The rows of a group lie close to one hidden flat surface of 11 dimensions, which passes through zero. Surfaces can cross.
Some rows, each with its group after it:
[ 21   5   5   2  24   5   5  32   5   9   4  29 -14  20   9 -36] => k_867
[ -3  16  -6  19   7  48  12 -48  12  -9  21 -20  -7   1   0   9] => k_867
[ 16  14  41  -5   8 -28  13   3  14 -20   1 -14   2 -34   3  -8] => k_92
[ -3  -7 -17  49   4 -21  10 -18 -13  11 -13 -17  11  -2 -12 -16] => k_476
[ -6 -19  19  22  -7  -2   2 -10  44 -10 -26   3  13 -17 -20  29] => k_967
[  1  -7   4  -4 -20 -13 -20  -2  -6  -9  13  21 -18  -1  -9 -18] => k_465
[ -7  13 -19  36  17   9  12  -6 -14   7  40 -42  16 -43 -18  12] => k_604
[ 17   0  14  16  -3 -15  22 -36  12  13  -7  -2  -6  -6   8 -23] => k_967
[ 14  -5  15  18   9   9   6  -2  45   4  17  24  -9 -24  -5  -8] => k_465
[-14  26   2  16  36 -21 -30   7 -44   0 -12 -23  36  23  29 -22] => k_867
[-21 -27 -25  14  -9  -9  -3 -20  -1   0   4  16  23  -3  -4  15] => k_476
[ 12  -1  27  -2  -4   0 -50  -5  -1  -6   2  12  16  12  17 -16] => k_465
[ 11  -4   3  -8  -7  20 -32  -1   4 -16  -4  -4 -45   7   7   6] => k_967
[-24 -28 -24   0   6 -16 -23  17  -4 -11 -11  22  23   5   6  24] => k_476
[ -6  17   0  -5  -6   9   1 -29  -8  19  14 -31  14 -12   5   4] => k_264
[-14 -17 -10 -15 -13 -25  -5  48  22   8 -25  11 -17 -24 -21  28] => k_967
[  6 -36 -16  18 -13  15  -2   5  -2   6  -2 -17   4  -8 -14  40] => k_867
[  0   2 -39  20   6  -2  11 -10   5  40 -24  10  18  22   9 -23] => k_604
[ -5  -1  23 -18  -2   7 -31  -9   4  21  14   0  41  -1  25  11] => k_967
[-15  -8 -20 -10   4 -34 -12  16  -4  26  12   7 -22 -27  16  -4] => k_465
[ 13 -10  44 -18 -23 -15 -13 -17  -9  16 -13  -6 -17  10  13  -5] => k_465
[  4  -8  21 -25 -15 -15  -2   8  39   3 -38  28  -6   5   5   4] => k_867
[ -1  -9   8   8   7  17  11 -17  -8  11  35 -18  -4 -16   8  15] => k_604
[  8  10   4  45  12 -25  37 -16   1  -2 -22 -24  43 -11 -18 -16] => k_967
[-23   8 -16 -12   4  53   5  -8   9 -28  19  20 -32  23 -12  17] => k_476
[ 26  -6  19  -5 -11  23 -22   7  13  -3  19   2  13  -9  -2   4] => k_604
[-20  20  23 -23 -14  41  -4 -31  15  31  19   2  -1  17   3  11] => k_867
[-19  16 -24 -23  11  -1  20  18 -16  25  15   0 -20   1   9  -2] => k_476
[ -4 -18   5  -9  13  -2  -8  14 -17  11  11 -19  11 -11  22  31] => k_92
[ 14 -19  -1 -19 -17   0 -10  19  -5  16 -16   1   2  10   3  13] => k_867
[ -9  -9  -4  15  11  17 -18  14 -21   2   6   4 -14  23  -1   0] => k_264
[-10  30  12   7  11 -11   3 -37   4  -7 -26 -27  26   1  15  -8] => k_604
[ 16  -4  -2 -20  -6  12   7   9  24  12  28  45   2  -2   4 -19] => k_92
[  9  -2   4 -10   8  45   4  11   4   2   2   7 -43  30   6   9] => k_264
[  4   3 -19  15  19  -9 -43 -18 -17 -35 -10 -11 -18   2  33 -15] => k_604
[ 31  17 -27 -12   2  32   2  -2  26 -36  -6  -2   6  -5   6   0] => k_476
[ 30 -11  -7  40  23  19   9 -23   6   4 -20  -8 -17  19  20 -16] => k_465
[ 12  20   3   9 -10   8  25   8   0  -4 -15  -9   1  13 -35 -18] => k_92
[-12 -22  -4 -16 -13   1  -1  -6   2  11  -2  12 -15   6   9  20] => k_92
[-20 -43  -6  -9   1 -25  11  34  -4 -10 -21  50 -27  26  -3  14] => k_92
[-29  -2  14 -14   2 -11 -28   9 -14  -8 -23   1  26  20  10  21] => k_476
[ 12 -10 -22  28  -1  13  24 -35   6  -4 -12  -7 -16   6  -4  -4] => k_476
[ 15   6   1  24 -21  -2  16  18   3  10   4 -17 -12 -22 -48 -10] => k_92
[ 15  -1  13  -8  -4  14   5  23   2  10  25   1  -1 -10 -12   3] => k_264
[  2 -13  31 -18  13 -16 -13  17  -4 -21 -22  29  -4  30  24  -6] => k_604
[  6   9  13  -1  19 -15  41  40 -22   6 -30  -6  -1  28 -10 -10] => k_264
[ -3   0  24 -40  -8   4   2   7   3   1   4  10  17   7  10  14] => k_92
[ 27  23  42 -21 -20  28  12 -52  -7  22  -8 -50  10  16  21   2] => k_465
[ 20  10 -29 -12 -18   1  -9  -8   4   5 -15 -33  38 -23   6  12] => k_967
[-43  33   1  -4  22 -30  15  13 -25  21   8  21 -11  21  -1 -37] => k_967
[-20 -17  10   2  15   8   3   8  -9  17   9  19  -9  21   7   8] => k_967
[-10  25 -22  -1   0 -14   6 -14  24  -1  -2 -13   4 -37   1  -2] => k_264
[  6  28  30 -27  -9  -1 -49  32 -19   5  29   0  13  -2   0 -21] => k_604
[ -4  35  -6 -13 -11 -20 -18   2  -8  30 -20 -42  18 -17   4  -6] => k_967
[-19  -8 -12 -13  -6  -2  17 -16  13   6 -28 -19 -28  -6   7  34] => k_264
[ 11 -14  -3 -50 -11   4   0   8  24  -8  12  28  -6 -10  24  14] => k_476
[ -4   3  13 -17  -5   2 -15   3  -5  -3   1  -1  19   7   5  10] => k_264
[ -4  12 -41   7 -10  24 -20  -9  -9   1 -26  -2  11  37  -6  -6] => k_867
[-14 -25  17   0   0 -29 -49   6   3 -15 -21  42 -20  21  17 -11] => k_465
[-10 -20   0 -30   6  -6  18  21  16 -10  12  38   7  -3   8  21] => k_92
[  3 -17  -9  18 -35  -3 -34  22 -12  27  -7  10 -19  14 -35 -11] => k_92
[  1  -9  42  -2 -21 -10 -24   3 -20   7  21  19 -24  14 -13 -25] => k_465
[-30  -5  -1 -14 -10  -6  25 -11 -21  -5 -15   4 -27  30  -9   9] => k_465
[ 20  19  11  20  -2   8  20  13  21   3   0   8 -52  -6 -34 -35] => k_264
[ 23  19  36 -18 -14 -17   3  -1   5  20  13 -25  -2 -32   4 -15] => k_867
[-19   2 -12  11 -19   4  28 -32  12   8  20  -7 -26 -25 -26   8] => k_264
[-12   1  -2 -16   3   4   4  -1  30 -24 -15  42  -4  19   3  -1] => k_867
[ -5  -7 -14  11  -5  22 -35  11 -14  19  44  -6  10 -17  -5  10] => k_92
[ 13 -17  41  -7 -41 -15 -33  -3  -2 -13  18  14  42  -8 -19  -2] => k_264
[ 31  20  -4  -3 -12   9   9 -25   9 -21  19 -23 -10 -30  -1 -17] => k_867
[ -1   6 -52  -1   2   5  -2  -2  -4  24 -13 -33  -9 -16  13  14] => k_476
[ -1 -12 -20  19  16   4   3  63   0 -22   9  20  36  -5 -33  14] => k_604
[-44  14 -37 -11  13  -2  30   2 -22  21   7   1 -24  15   1   2] => k_476
[ 18 -21  23 -20 -16 -13   1  27   0  10  35  14  37 -28  -5   9] => k_264
[-22  28  11 -19  11   0 -27 -15  -2 -30 -10  19  22  28  19 -15] => k_604
[ 21   9  13  12 -14   5  10 -19  15  16 -12 -14  -3  -3  -9 -14] => k_604
[-14   9 -18 -21 -25   7  44 -16   4   9  14  -8 -12 -15 -21  14] => k_967
[-10 -18 -13  14 -21   5  -1  -8 -10 -33 -68 -17 -17  45 -27  28] => k_92
[-23 -21 -25 -11 -14 -26 -11   8  26   9 -10   1 -21 -44  -3  35] => k_465
[-19  23 -23  -8 -20 -37  20   2   0 -16 -17  -7  -6 -20 -31 -13] => k_465
[ 11  -5  22  14 -19  14   3 -39   5  -4 -12 -28   6   2 -10  14] => k_476
[-25  -5   9   0  20   1  13   4   3  -1   2  23  -6  17   4   3] => k_867
[ 21  -4   7   9   6  21 -18  -7  -2  22   0  -9  26  14  19  -2] => k_604
[ 11 -15 -16   8  20 -19 -10  -2  -2 -13 -35  27  -9  28  32 -25] => k_967

New rows, each followed by its group:
[ 30  -1  -4 -10  -3  17 -28  38 -12  24  -3   3  12  19  11 -12] => k_867
[ -8  11   0 -21  -4  -6 -14 -17 -25 -15  49   7   4 -12  15 -16] => k_867
[-25  21  22  -2   3 -16  24 -18  -3   2  -4 -29   5 -16  -6  13] => k_867
[ -7  -7   0   6 -17  25  -7 -29   1  27  20  -8 -11   1  -3   9] => k_867
[ 19 -11   5  29   3  27  -8   2   1 -21  -6  -3  11  17 -19   5] => k_465
[  0   7 -12  21 -17   0   2 -17  -1  17 -19  -3 -27  16 -18 -19] => k_92
[-11  13  16   6  11  31  14   8  -6 -10  30  -8  34   0 -22  17] => k_604
[ 16 -17  31  -3   3  12   6 -13  -6  -1 -13 -16  -9  16  18  18] => k_604
[  4   0   3 -15 -12  26  28 -19 -16 -11  21  12 -10  29  -5  -5] => k_465
[-17  15 -31 -12  22  12  48  -2   1  12   1  -4  23   5  10  14] => k_92
[-20  24 -35   8  11  -7 -11 -18 -14  25   4  -4  14   2  14 -22] => k_604
[ 35   5   6  31   1  38 -10  -5  22 -34  -4  13  -2  18 -22 -21] => k_604
[ 32 -13   0 -19  -9 -16 -44  -7   7  -4 -14   2  11  -8  43  -7] => k_465
[ 14  13  -4  10  10   3  12   2  16 -13  -7  -3  18  -5  -7  -7] => k_465
[-11   7  12   9  19  -7 -10   5  -8 -16 -10   6  34  15   3  -3] => k_967
[  9  -7  13  14   9  -1  19  15   2 -15 -11   6  -8   8 -15  -3] => k_604
[ 28   6  -8  21   3   1 -39   3 -17  -6  -9 -21  22   4   9 -19] => k_465
[ -1  22  19 -48  -4 -11   3  25   1   3 -17 -12  -1  -5  11   8] => k_476
[-10   7  36   5  19  24  34  -7  11  -8  -1  19  27  35  -7   3] => k_604
[-19 -18 -33 -13 -18 -12  -8  21 -23 -27 -22  -5   2   6 -17  31] => k_465
[ 10 -15  23  -1  -8   6   0  27  -7 -24   1  18  16  19 -23   7] => k_465
[ 13 -16   1   3  12   5  21   8   0  -1 -41   0 -42  33  10   2] => k_264
[ -1 -16  21   5  -2  26 -11   5 -44  25  34  -6 -12  29   0   3] => k_465
[ -8  -5   2  28  25 -12  31  12 -26  13   2 -25  -6  -5  -4   5] => k_604
[ -7  27  -2  -2   0  21 -19  -2 -33   3   5 -21  -9  28  -1 -14] => k_604
[ -3  27  49  -6  11   5  -6  16 -44   1   8 -30 -13  25  -2 -12] => k_604
[ -6   4  19   6  -3  -4  -3  17 -13  13  -6  -9 -23   9 -15  -4] => k_264
[-22 -21  -6   3  28  16 -14  -2  17   2   2  32 -10  17  27  17] => k_465
[ -6  -7 -25   8   7   1   1  -4   2   9   5  13   6   2   5  -4] => k_604
[-32   3  15 -31   3  -1  -4   9 -35  20  23   8   2  20  13   8] => k_465
[ -3  22 -24  15  35  -6  17  14  11  13  35  30 -26 -18   7 -46] => k_264
[ 37   2  32  -3  16   9   5   1  23 -51  20   8  11 -20  11  -4] => k_92
[ 14  13  28  11   2 -24   1   4  35 -38 -17  17  11 -18 -17 -22] => k_604
[  2  -3  15   7   4  35   2 -18   0 -31  10  16   3  30  -5   4] => k_476
[-11  11  20  15   3  -9   4   7  -5  -9 -28 -17  -6  10 -19   0] => k_476
[  4  14  19  33  -3  -8 -21 -17 -23  13  20   7 -32  13  -9 -56] => k_465
[ 43  -9 -37   1   4  -1 -24 -15 -27  10   4 -20  -6   1  45 -25] => k_465
[ -7   0 -40 -12   5  23  35   7  -5  40  -2  36   4  46   4 -17] => k_92
[-23  16 -14 -29   3 -18  -3  -9 -10  33 -19 -13 -20   5  33  -1] => k_476
[ -3  12 -11  -2 -11  24 -24 -55  15  15 -28 -32  24  11  26  17] => k_967
[ -7  -6  45 -45  -2  12  -5   4 -23 -18  26  11  18  20  19  18] => k_967
[ 24  -4   1  -7  20  17  17 -15   6 -11 -13  -5   9  16  32   4] => k_92
[ 10  25  12 -10   2   5   0 -29  16  28  47 -26  14 -50  23  -7] => k_92
[ -5  19  18 -15   1  20  -7   9  -8  34   6 -31 -34   1   6  11] => k_264
[ 19   5  15  -1  22 -19  23  -3   9  -8 -14  -4   0  -6  26 -13] => k_92
[  5   8  18 -18  -1 -11 -36 -31  14   3  -9   0  24  -1  44  -8] => k_604
[-23   9 -11 -20  13 -18  46  21  11  21  21  10 -19 -31  -5   3] => k_264
[ -9  -9 -60  21  23   0 -34  18 -17   3  28  18  11  -9  14 -11] => k_604
[-10  21  13 -14  -8   5 -13  23   9  -9   0   0   0  -8 -22   6] => k_264
[ -2   0   5 -15 -19   5 -36  -7  21  17 -28 -14 -41  -5  15  13] => k_967
[-18 -17   0   0 -11 -25 -38 -30   3  22  -7   3 -27  -8  25  -3] => k_92
[ 32  19  -1  -1   7  17  29  -1   8 -31  -1  19  32  24  -3 -31] => k_264
[-27  20  -7   8   5  10  22   1  19  -4  18  11   0 -14 -27   1] => k_465
[ -6  -8  11 -27  18  12   5  26  15  20  29  11  23 -16  21  27] => k_465
[ 14   2  14  12  15 -16  -4 -26  13  30   5  15 -34  -4  34 -40] => k_465
[ 23 -16   4   3   7  17 -24   7   0  18  -4  -5 -45   6  25   0] => k_476
[  4   7  19  -2  -7  15 -23 -14  19  13  -1 -11  17  -6   5   8] => k_867
[  8 -20   9 -24  -1 -16  12  21   6 -11  -4  24 -10  -2   7   7] => k_867
[  0  28 -23  14 -12  30  27 -48  23   2  -7 -37 -33 -14 -17   4] => k_264
[ 23 -27  11  40  14  25 -49  -3 -16 -60   4  -1 -19  18   1   5] => k_92
[  1 -13   4 -11   2  10 -15  18 -36 -23 -10 -14 -42  26   5  16] => k_604
[ -3  15  25 -19 -45  25 -14 -17   8  13  37  -9  -8 -19 -30   4] => k_92
[-14  17   5  -1 -15  -6 -12 -27 -10  28 -11 -44 -10 -12   6  10] => k_465
[  9 -18 -46  -8   4  13  22 -13  13  19  15  -7 -25 -25  23  21] => k_465
[ 16 -18   5  39   4 -30  20   3 -13  30  16  -6 -40 -23 -11 -27] => k_867
[-60   9   6  -2  -6   2   6  24 -12  -2 -17  -2 -55  20 -44  22] => k_264
[ 31   5  14  12   7   6   5  13  15 -33   7   9   7 -13 -13 -13] => k_92
[ 10 -26  18  -2  12   8   7  26  -9  41  29  35  -3  20  12 -13] => k_604
[  9   9  38 -12  -6 -19  20  12  23   0  22  32 -31 -17 -16 -32] => k_476
[  2  -3 -34  18 -12 -44  -7  17 -11 -27 -45 -24  25 -17 -21   4] => k_867
[-16   7 -26  -3  -3   1  -7   4 -16  16  27  -5  -1 -14  -3  -1] => k_604
[ 20  40 -23 -27  16  18   3 -11  -3 -22 -18 -14  26  19  31 -20] => k_476
[ 11   7  26   9  -5 -31 -19 -13 -21  23 -24 -37  13   0  19 -15] => k_264
[-20  25   1  -3   2  27 -17 -27 -13  -6  22 -30  32  -1   4  19] => k_867
[  7   8  13  22  14  -8   0 -11 -28  19  -3 -18   7  17  11 -24] => k_476
[-23  55 -26  -4  23 -17   4  14  -9 -12 -31 -15   4   9  -3 -26] => k_476
[ 19 -18  36  10  18 -14  15  16  31  21  -5  18 -12 -12  11  -6] => k_465
[ -6 -34 -18  -6  10  29  -3   9  -3 -18  15  23  12  15  10  35] => k_604
[ 23 -19   8 -33  -8  -8  33  30  34   6  10  14  -5 -37  -2  20] => k_264
[ 11  22  30 -24  -4  14  14 -13 -22   4  16   1  39  31  10 -17] => k_264
[  7 -20   4 -36 -31   6   4  -4  49 -16 -10  43 -17  -3  -4  13] => k_867
[ 39 -22   7  -5  20  16  -8  45  -8  -9  -2  38  18  40  20 -15] => k_92
[ 13   6 -36  12 -18  17 -10 -47  17  12  -6  -1 -24   1   7 -22] => k_604
[ 14   5  12   9   3  -9  -8  -8  29 -20 -12  17  16  -5   1 -16] => k_604
[  2  -3  43  -7  10 -27  12 -32  33 -29 -39  20   4  10  26  -7] => k_604
[ 26  -4  13  36  10 -31  17  -2 -17 -11 -40 -24  47  11  -2 -17] => k_476
[-24   6   2  -9  -3  12 -12  -7  -8  -2  55  31  10  -1 -10 -10] => k_264
[-27  11 -31  12 -24 -11  33  13 -14 -32 -35 -30   5  -3 -63  27] => k_465
[-46  51  29 -70  -8  -4  -3 -10  18   9  16  12  -4  -6  16   2] => k_264
[-22  22 -19  51  28  23  19 -28   4 -17  -2 -26   7   1 -20   4] => k_867
[ -8  30  13 -36  -4   5  -3   4 -17 -11  10 -32  36 -10   5  17] => k_867
[ -7 -10   5  16 -12  -2 -14 -26 -16 -11 -12  -3   5  23  -4  -2] => k_264
[-15  -5 -31   3  -4  29  19 -22  -9  15   7 -17   2   8  -2  24] => k_604
[  3 -24 -21  -3   6  -5  33 -22   1   9  18   7  13 -14  20   9] => k_264
[ 22   2  11 -23   5  12   3  29  -6   2  15   0  37   0   6   7] => k_264
